All groups share one centre, and each spreads out both ways along 15 directions, with some noise.
(in the rows, 128 means zero)
Known rows, each followed by its group:
[133 144 135 101 114 118  83  96 171 115  84 121 142 133  67 136 163 120
 159 133]
Y
[160 136 131 146 146 123 139 135 135 179 190  74 137 110 173  94 114 101
  57  95]
T
[104 187 148 119 154 104 102 159 138 142 168 141  81  76 133 161 105 169
 127 125]
Y
[ 98 102  96 161 114 126 114 110 141 107 100 110 116 141 142 131 115 119
 178 129]
P
[ 92 100 124  92 100 115 143 101 130 146  28 131 159 137 123 104 154 200
 141 129]
T
[126 143  97 131 152 165 142 107 132 122 169 143 117 161  99 138 117 147
  93 145]
Y
[111 116 141 118 128 162  93 157 145  95 113 131 132  92 169 128 151 145
 141 159]
U
[123 166 165  77 109 109  84 133  94 103 131  62 111  86 150 112 149 132
 141 134]
T
[ 89  90  76 140 190 200 108  59 113 139 131 105 173 137  96 183  98 177
 100 157]
N
[112 135 113 113 111 154 142  88 132 121 145 117 104 151 130 162 163  90
 184 181]
N
[103 114 136 106 138 119 118 121 160 133 110 126 156 196 127 127 144 175
 131 148]
U
[148 122 133 148 157 207 110 135 175 147 185 152 131  97 117 183 148 133
 143 138]
T
[161 107 138 113 151 127 157 117 133 141 143 175 157 114 154  96 150 148
 163 108]
U
[146 103 127 127 117 189 118  97 197 204 133 128 122 132 141 106 129 136
 144 172]
Z
[134 151 161 142 137  71 123 172 151 129 112  97 129  76 164 193 126 109
 178 148]
U
[ 95 170 121 143  62 107 158 124 125 125 121  97 135  89 153 115 116 112
 137  93]
T
[112 154 184 170 125 119 138 206 121  92 144 169 140  90 134 164 123 204
  87  90]
N
[128 117 119 125 137 136 105 150  88 105 124  89 104  75 162 134  98 153
 164 126]
P
[ 77 147 100 107 101 141 138 112 152 146 120 153 119 156 149 137 118 141
 155 151]
U
[ 96 109 158 141 122 146 112 147 126  80 178 155 128 169 127 113 130 131
 169 134]
Z
[112 156 134 144  96 147 190 121 160 124 173 173 105 133 113 113 152  85
 126 171]
N
[104 132 124 139 129 124 131  56 122 175 171 119 115 135 151 127 120 126
 168 129]
N
[127 135  97  83 137 118 150 167 120 158 126 163 133 147 146  97  65 107
 115 146]
P
[141 151 145 141 127 102 141 154  97 111 128 148 103  94 110 107 114 134
  87 110]
T
[128 113 125 160 124 152 116  66 156 139 155 103 122 178  83 151 140 108
 160 147]
U
[ 90 139 153 142 136 115  75 120 100 135 143  90 151 112 102 183  78  77
 126 150]
T
[112 155 105 106 118  74 161  92  93 123 109 122 103 107 121  77 127  68
 116 139]
Z
[116  95 144 150  79 194 142 101  79 162 153 189  41 113 123  88 128 164
 171 119]
Z
[146 103  94 121 154 166 191 109  38 131 122 121 112  84 139 132  97 158
 111 171]
Y
[105 150 141 121 109  88  93  94 152 139 117  95 156 103  96 108 113 112
 168  96]
Y
[ 87 127 129 144  93 174 100 144 192 237 137 137 102 129 156 154  93 150
 120 130]
T
[182 157 102 125 129  69 157  59  98 129 118 121  71 163 127 122 114 119
 194 135]
Z
[ 82 106 174 176 126 163 108 140 140 123 153 125 142  88 186 133 124 165
 136 163]
P
[104 157 171 105 157 119  82 119 147 121 178 104 178  76 101 129 128 158
 153 104]
Y
[166 148 144 116 117 133 167 107 111  98 129 119 127 131  96  92 159 136
  92 155]
N
[106 143 116 151 112 148 130 102 141 167 140  77 149  77 162 191 124 117
 151 116]
T
[140 146 144 162 127 133 112 155 154 146 151 124 119 104 185 150 140 149
  90  94]
T
[144 100 133 141 126 181 174 131 164 139 159 180 111 116 139 157 201 132
 189 131]
Z
[139 116 146 119 154 110 153 158 162 151 126 179 162 106 133 142 153 151
 159  97]
U
[146 137 167 131 120 134 154  83 114 206 193 120 110 120 126 128 110 132
 169 140]
N
[122 140  92 120 161 115 137  88 151 124 115 149 111 135 121 136 129 112
 147 177]
P
[109 144 142 122 110 109 104 112 119 130 111 114 142 120  66 100  86 122
 114 128]
Y
[146 162 106  96 150  64 152 130  93 116 158  87 163 135 193 137 103 120
 164  88]
P
[126 140 110 133 127 115 127 113 107  34  64 137 105  99  97 133 188 169
 129 109]
P
[113 106 109  94 154 152 146 156 113 129 110 177 150  50 137 155 138 101
 167 132]
U
[147  62 114 105 159 155 119 130 148 181 120 156 191 156 138  91 113 124
 123 104]
U
[101 122 100 145 127 151 158 104 146 140  97 165 137 128 115 134 121 179
 117 140]
T
[107 145  96 127 148 129 125 110 134 123 130  92 145  91  91 182 133  83
 123 124]
T
[ 74 126 109 101 114 114 110 125 117 175  72 162 103 115 117 138 149 111
  91  98]
P
[130 121 163 161 100 127 147  97 122 131 132 140 134 140 121 128 138 123
 147 145]
Y
[138 110 181 128 149 119  81  82  98 196 138  94 112  75 160 157 150 121
 152 137]
N
[110 114  90 154 163 110 189  92 104 154 105 149 109  88 113 134 119 159
 110 120]
Y
[131 158 115  82 143 152 131  88 166 140 213 120 149 137 149 123 146 171
 214 102]
N
[120 100  98 140 118 115 112 147 128 114  83 107  98 124 101  99  98 111
 146 113]
P
[140 111  83 132 153 141 104 119 102 109 102 116 111 138 128 157 111 127
 121 126]
Z
[149 155 139 125 152 140 127 105 136 168 166 139  73  92 153 158 106 167
 186 179]
U
[146 153 140 219  86 126  71  95 111 129 105 117 104 121 101 186  76  89
 103 103]
T
[113 105 118 193 137 134 121 134 121 125 147 103 120 112 115 166  72  73
 150 147]
U
[112 124 137 132 134 158  72 162 163 166 152 114 127 113 120 176 120  90
 119 120]
T
[126 144 158 102 140  83 136 130 144 177 141 115 147  91 147 134 167 132
 136  88]
P
[150 109 109 134 165 154 153 146 139 150 107 131 151 100 128 167 128 166
 101 134]
Z
[155 118 137 139 132 116 172 125  73  99 115 146  91 101 159 139 155 127
 156 158]
Y
[ 93 146 123 105  83 114 150 149 123  71  99 115 176  92 157 108 166  68
 123 123]
U
[142 117 166 128 139 144  51  76 119 185 150  69 122 113  96  94  82 136
 120 152]
Y
[110 110 136 142 123 150 114 160 132 142 130 139 128  75  92 178 141  72
 148 103]
U
[128 142 143 113 108 142  95 142 138 157 125 112 102 111 106  89 109 132
  80 132]
T
[115 107 140 154 127 112 149 166 151  79 126 108 151 113 120 109 126  63
 143 167]
U
[125 154 129 140 131 154 132 110 144  92 171 151 114 130 138 104 113 144
 136 177]
Y
[111 139 146  93 159  40 132 157 159 192 124 137 148 130 105 140 151  61
 112  93]
P
[128 125 146 119 121 151 126 198 106  73 114 143  95 111 131 127 131 106
 100 191]
N
[169 136 203 116 117 146  77 124 117 165 129  73 126  62 130 173 190 108
 109 133]
N
[154 145 125 120 154 124 140 107 141 121 139 146 119 112  92 125 145 134
 134 131]
N
[113 156 135 152  99 111 106 124 111  72 111 136 112 128 151 135 130 177
 139  99]
Z
[ 99 153  71 131 144 139  59  82 127  81  96 106  59 117 119 169 147 119
 127 143]
N
[123 122 105 130 128 112 154  91 102 119 131 156 127 145 114 130 136 106
 164 103]
U
[133 149 152 135 109 133 121  98 107 122 158  96 155 137  92 144 137 127
 116  98]
Y
[121 125 108 142 154  86 183 105 138 154 118 169 124 125 122 141 110 109
 165 153]
T
[144 128 140  83 146 140  87 144 154 138 154 146 101 130 125 133 151 107
 183 145]
Z
[156 137 153 116 104 156 148 127 141 166 138 118 124 133  94 189 138 129
 178 157]
N
[227 115 170 131 165 146  90 116 133 169 151  91 153  78 122  97 138 148
  75  92]
U
[153 122 192 112 129 112 115  62 119 150 125  80 141 119  83  90 182 140
 116 154]
Z
[123 125 141 159 135 137 128 114  86 138 159 111 119 103  92 151 121 113
 105 101]
Y
[129 128 152 149  94 112 116 176 156 118 118 141 136 173 164 125 111 158
 148 109]
N
[104 162 101 135  57 147 144  96 116 126 123  77 122  92 124 140 126 115
 159  92]
T
[ 48 112  85 131 146 149 135 108 142 153 171 151 123 130 187  85 101 118
 124 139]
P
[116 169 124 139 148 141 131 107 138 103 176 156  90  81 137 155 149 124
 149 154]
N
[146 140 136 124 165 116  95 142  75 102 144 111 105 124 106 175  94 157
 137 124]
Z
[124 121  91  91 145 104 101 142 113 152  91 117 131 144 126 157 102  89
 133 113]
P
[154 179 118 103 136 104 109 106 121 139 115 124  98 109 121 120  92 167
 125 135]
Z
[117 126 140 152 112  77 137 121 126  92 101 134 139 111 125 111 160  97
 155  90]
Y
[148 113 136  75 146 121 126 127 108 162 149 111 137 121 135 106 151 140
 149  87]
P
[122 163 130 111 138 134 124 127 196 136 174 132 135 122 129 141 144  91
 157 164]
Z
[137 121 142 108 119 105  88  99 141 165  76 117 107 122  75 103 114 120
 142 150]
Y
[166 119 184 116 128 163 107 124 161 137  97 164 154 148 111 111 155 164
  83 199]
P
[133 119 130 119 147  92 128 142 118 128 131 116 143 149 147 150 112 105
 169 137]
Z
[119  83 134 130 161 134 109 148 147 157 129 147 156 136 164 162 111 138
 183 135]
U
[ 62  99 126 156 129 157 144 150 122 167 173 154 120 131 103 189  80  87
 178 149]
Z
[159 135 152 123 107 106 176 158 112 128 111 148 112 139  96 122 116 128
 141 150]
N
[118  95 172 140 144 132 131 121 147 120 141 154 157 159  96  94 163 135
 110 147]
P
[134 177  73 103 124 168 123 123 118 119 172 114 136 131 176 169  87 144
 141 111]
P
[115 113 129 111 133 137 123  90  89  97 132 140 119 124 160  82 141 142
 153 154]
Z
[129 129 151 131  91 113 159 156 111 171 143 124 117  98 195  96 106 131
 149 112]
Y

New rows, each followed by its group:
[187 155 105 106 140  75 178 119 120 145  97 146  99 124 116 134 136 142
 147  99]
Z
[135 132 126 195 118 115 142 141 165 185 164 139 134 145 175 130  87 101
  84  91]
T
[ 82 139  95 159 125 115 152 104 112  90  86 137 136 129 102 159 130 147
  88 118]
N
[110 144 124 104 148 110 139 111 147 134 126 153 137 126  73 108 115 149
 138 137]
Y
[173  64  97  96 135 144 162 179 115 158  46 166  64 113 164 171 200 101
 154 141]
Y
[174 133 141 127 131 205 105 118 128 117 188  65 173 102 197 127 104 212
 147 138]
P
[148 100 183 103 121 135 132 119  96 135  88 153 120  68 137 120 217 194
 147 107]
Z
[151 118 157 134 126 123 148 151  93  95 128 125 146 156 138  80 102 184
  88 138]
N
[ 86  88 156 145 129 120 103  80 102 172 118 128  81 119 110  79 147 120
  98 141]
P
[137 153 135 117 109 126 131 136 148 155 153 141  88 101 169 121 105 121
 195 153]
N
[ 61 137 124 101  55 161 171 156 136 150 123 136  97 146 133 136 136 151
 163 150]
N
[120 130  96 153 144 101 193 118 108 141 124 166 116 137  75 127 109 130
  88  96]
T
[ 84 112 112 130 168 114  91 126 122  92 109  95 137 138  92 160  90  80
 139 199]
Z
[136 114 146 122 129 138 184 137 138 142 109 122 183  51  79  99 148  94
  93 145]
U
[ 91  68 131 121 139 153 161  80  95 157 122 149 151 124 135 107 136 136
 158 163]
Z
[ 80 111 138 191 109 132 158 125 162  89  72 137 178 115 133 166 155 187
 126 136]
Z
[128 131 138 124 132 150 122 134 113 169 151 107 122  89  71 182 129 147
 135  86]
P
[145 166 139 137 128 155 112  88 177 118 206 131 114 135 154 129 166 110
 160 141]
N
[147 122 124 159 120 157 104 113 192 158 169  78 153 158 177 121  73 120
 170 165]
P
[ 77 113 149 140 146 150  98 151 113  73 141 151 177 123  66 202 131  97
 153 138]
Y
[161 132 198 145 141 118 112 132  92 177 169 193  67 139  58 114  72 140
 111 159]
T
[108 108 148 154  72 202  54 148 147  81 110 135  99 126 154 118 162 157
 130 122]
P
[169 126  79 168 114 173 122  96 128 122  95 115  41 104 159 157 166 107
 108 147]
Y
[106 149 119 130 145 103 174 109 188 151 160 156 114 109  99 109 160 117
 155 123]
P
[113 130 130 102 169 120 107 144 107 132 175 134 135  89 125 118 119 100
 126 101]
N
[116 123  84 102 125 170 115 116 156 146 139 133 161 130 190 125 105  90
 157 154]
U
[133  78 152 172  99 169 124 173  97 126 138 137  92 132 173  96  96 155
 134 130]
Z
[215 199 163 105 121  58  88  76 110 115 119  83  73 134 118 117 146 167
 161 116]
Z
[108 145 103 138 106 136 158 108 120  87 127 150 116 128 138  87 134 160
 116 111]
P
[151 173 141 106 116 151 119 143 118 148 154 153  93 112 127 133 104 132
 101 160]
P
[ 72 119 107 137 140 176 149 111 131 184 137 130 149  85 100 196  99 152
 136 145]
T
[ 81 108 143 157 128 156  86 114 123 187 150 130  69 111  90 149 102  93
 115 153]
P
[119 155 122 160 135 137 114  83 151 146 174 123 138  95 152 139 125  77
 115 126]
N
[134  98 125 120 161 173 121 134 105  88 125 116 140  87 119 148 139 188
 161 138]
P
[ 81 149 161  75 105  64 165  90  83 160 113  83 160 106  82 146 149 127
 178 114]
T
[ 90 136 120 106 137 159 150 110 146 126 154 150 156  80 152 127 182 105
 123 142]
Z
[137 128 126 101 180 141 123  91 146 137 186 140 151 110 126 103 154 115
 143 128]
N
[ 98 118 155 119 146 126 130 138 192 204 135 181 162  40 134 122 172  91
 128 106]
N
[153 156  79 105  95 209 119 109 154 155 126  67 149 117 106  90  61 172
  72 144]
N
[118 135 116 155 123  92 146 145 150  93  95 114 158 122 162 111 109 118
 116 139]
U
[128 116  88 115 120 156 146 167 123 171 104 142  85 102 148 188 135 112
 138 118]
Y
[138 121 107 108 151 150 120 140 119  97 137 129 114 128 126 139 156 143
 135 113]
T
[111  56 189 146 149 112 146  99  92  99 153  97 165 110 138  83 205 187
 188  86]
P
[113 147 117  88  99 167 128 117 149 116 128 127  99  94 156  76 114 146
 186 196]
T
[136 107 119 156 107 137 134 102  92 111  92 131 106 147 117 104 102 105
 108 170]
Y
[ 88 159 112 130 116 175 160  25 127 183 175 100 118  95 107 184 158 126
 154 150]
N
[120 111 127 134 113 165 108 141 164 167  58 158 121  85  82 171 153 163
 112 110]
T
[128 138 149 165  97 132 104  86 149 148 166  78 154 118 178 118 136 130
 141  90]
Y
[130 160 145 144 100  78 128 158 137 122  97 111  93 103 103 132 123 104
 117 125]
Z
[ 84 112 111 130 172 154 114  98 138 133 165 150 139 121 121 111 136 130
  98 127]
N
[166 157 144 109 152 140 103 125 171 116 146 111 191  88 137 146 162 184
 135  80]
N
[116 116 171 147 139 126 151 104 101 149 143 152  97 119 149 191 148 157
 197 184]
N
[152 116 110 141 120 177  97 142 115  54 124 156 111 112 124 106  91  94
 168 173]
T
[122 149 120 124 130 118 138 114  95  84 155 115 123 149 127 128 128 137
 134 118]
N
[ 88 126 161 127 104 130 146 156 101 124 129 106 173 113  97 116 133 131
  65 107]
U
[128 102 132 147 130 157  99  75 129 108 114  77 203 134 139 121 150 156
 100 116]
Y
[168 140 125 112 127 154  93  39 184 201 132 141  80 172 139 137 152 196
 187 152]
U
[110 157 145 116 105 118 162 163 137  94 127 183  66 104 115  77 175 118
 104 151]
N
[117 130  99 140 143 157  99 105 134 124 155 125 131 169  78 181 120 124
 121 102]
Z
[129 123 147 123 140 151 124  84 146 129 188  99 198 122 112 120 156 134
 154  92]
Y
[102 132  60 141 156 117 168  65 145 127 104 135 122 124  71 151 132 134
 146 125]
P
[113 129 115 128  90 178  94 100 154 157 122 132 101 141 127  71 135 141
  72 114]
P
[136 186 118 128  91 152 148  86 140 138 159  92 124  94 110 109 126  94
  90 144]
U
[119 131 143 144 135 151  71 106 142 110 129  91  92 123  90 134 109 124
 137 197]
Z
[ 99 136 131 102 113 184 149 112 101 123 126 145 118  81  71 161 145 197
 159 133]
T
[131 117 120 110 152 162 117 147 156 182 125 134 104 127 115  72 116 183
  28 135]
T
[106 100 115  98 168 140 169 109  52 111 135 142 144 107  62 167 121 148
 174 140]
T
[124 187 137 108  62 151 101 100 107 132 170  57 170 153 125 100  50 132
 114 124]
Y
[ 48 102 120  96 151 122 130 160  80  77 137 145 127 141 120 173 172  93
 151 130]
N
[106 175 121 167 152 136 122  75 115 112 213 136  89 108 100 178 138  93
 120 116]
N
[183 141 152 126 120  68 141 170 101 124  87 116 151 126  95 168  97 151
 155  86]
N
[ 97 136 124 131 124 168  84  93 124 188 138  80 137  49 177 144 100 135
 106 133]
N
[163 106 107 133 100 171 178 117 128 136 116 138 111  98 128 149 194  97
 157 113]
Y
[117 130  89 106 151 186 147 119  98 134 183 150 122 102 118 113 136 105
  66 106]
Z
[137 104 166 130 172 160 144 133 102 144 182 160 115 121 117 157 135 152
 137 171]
Y
[108 104 115 100 143  82 138  94 111 143  61 105 169 137  94  90 129  99
  87 137]
Z
[ 94 179 100 119  99  94 130 150 177 135  99 138 118 118 176  94  95 160
 116 111]
Y
[105 119 115 113 150 141 136 178 127 134 142 168 138 114 145 152 100 135
 143 126]
Z
[153 172 103 113 142 114 135 152 124  75 152 123 123 132 114 106 109 121
  98 118]
P
[103 127 143 142 169  94 114  90  98 106 152 129 165 196 145 179 134 167
 130 128]
T
[108 120 116 125 121 145 157 125 132 115 124 172 135 126  98 108 173 131
 104  93]
Z
[125 180 127 154 104 141 148 101 188 169 147 117 115  88 148 156 119 134
 142 160]
Z
[131  96 136 126 160 101 128 158  95 123 103 120 133 134 125 146  88 142
 150 150]
Z
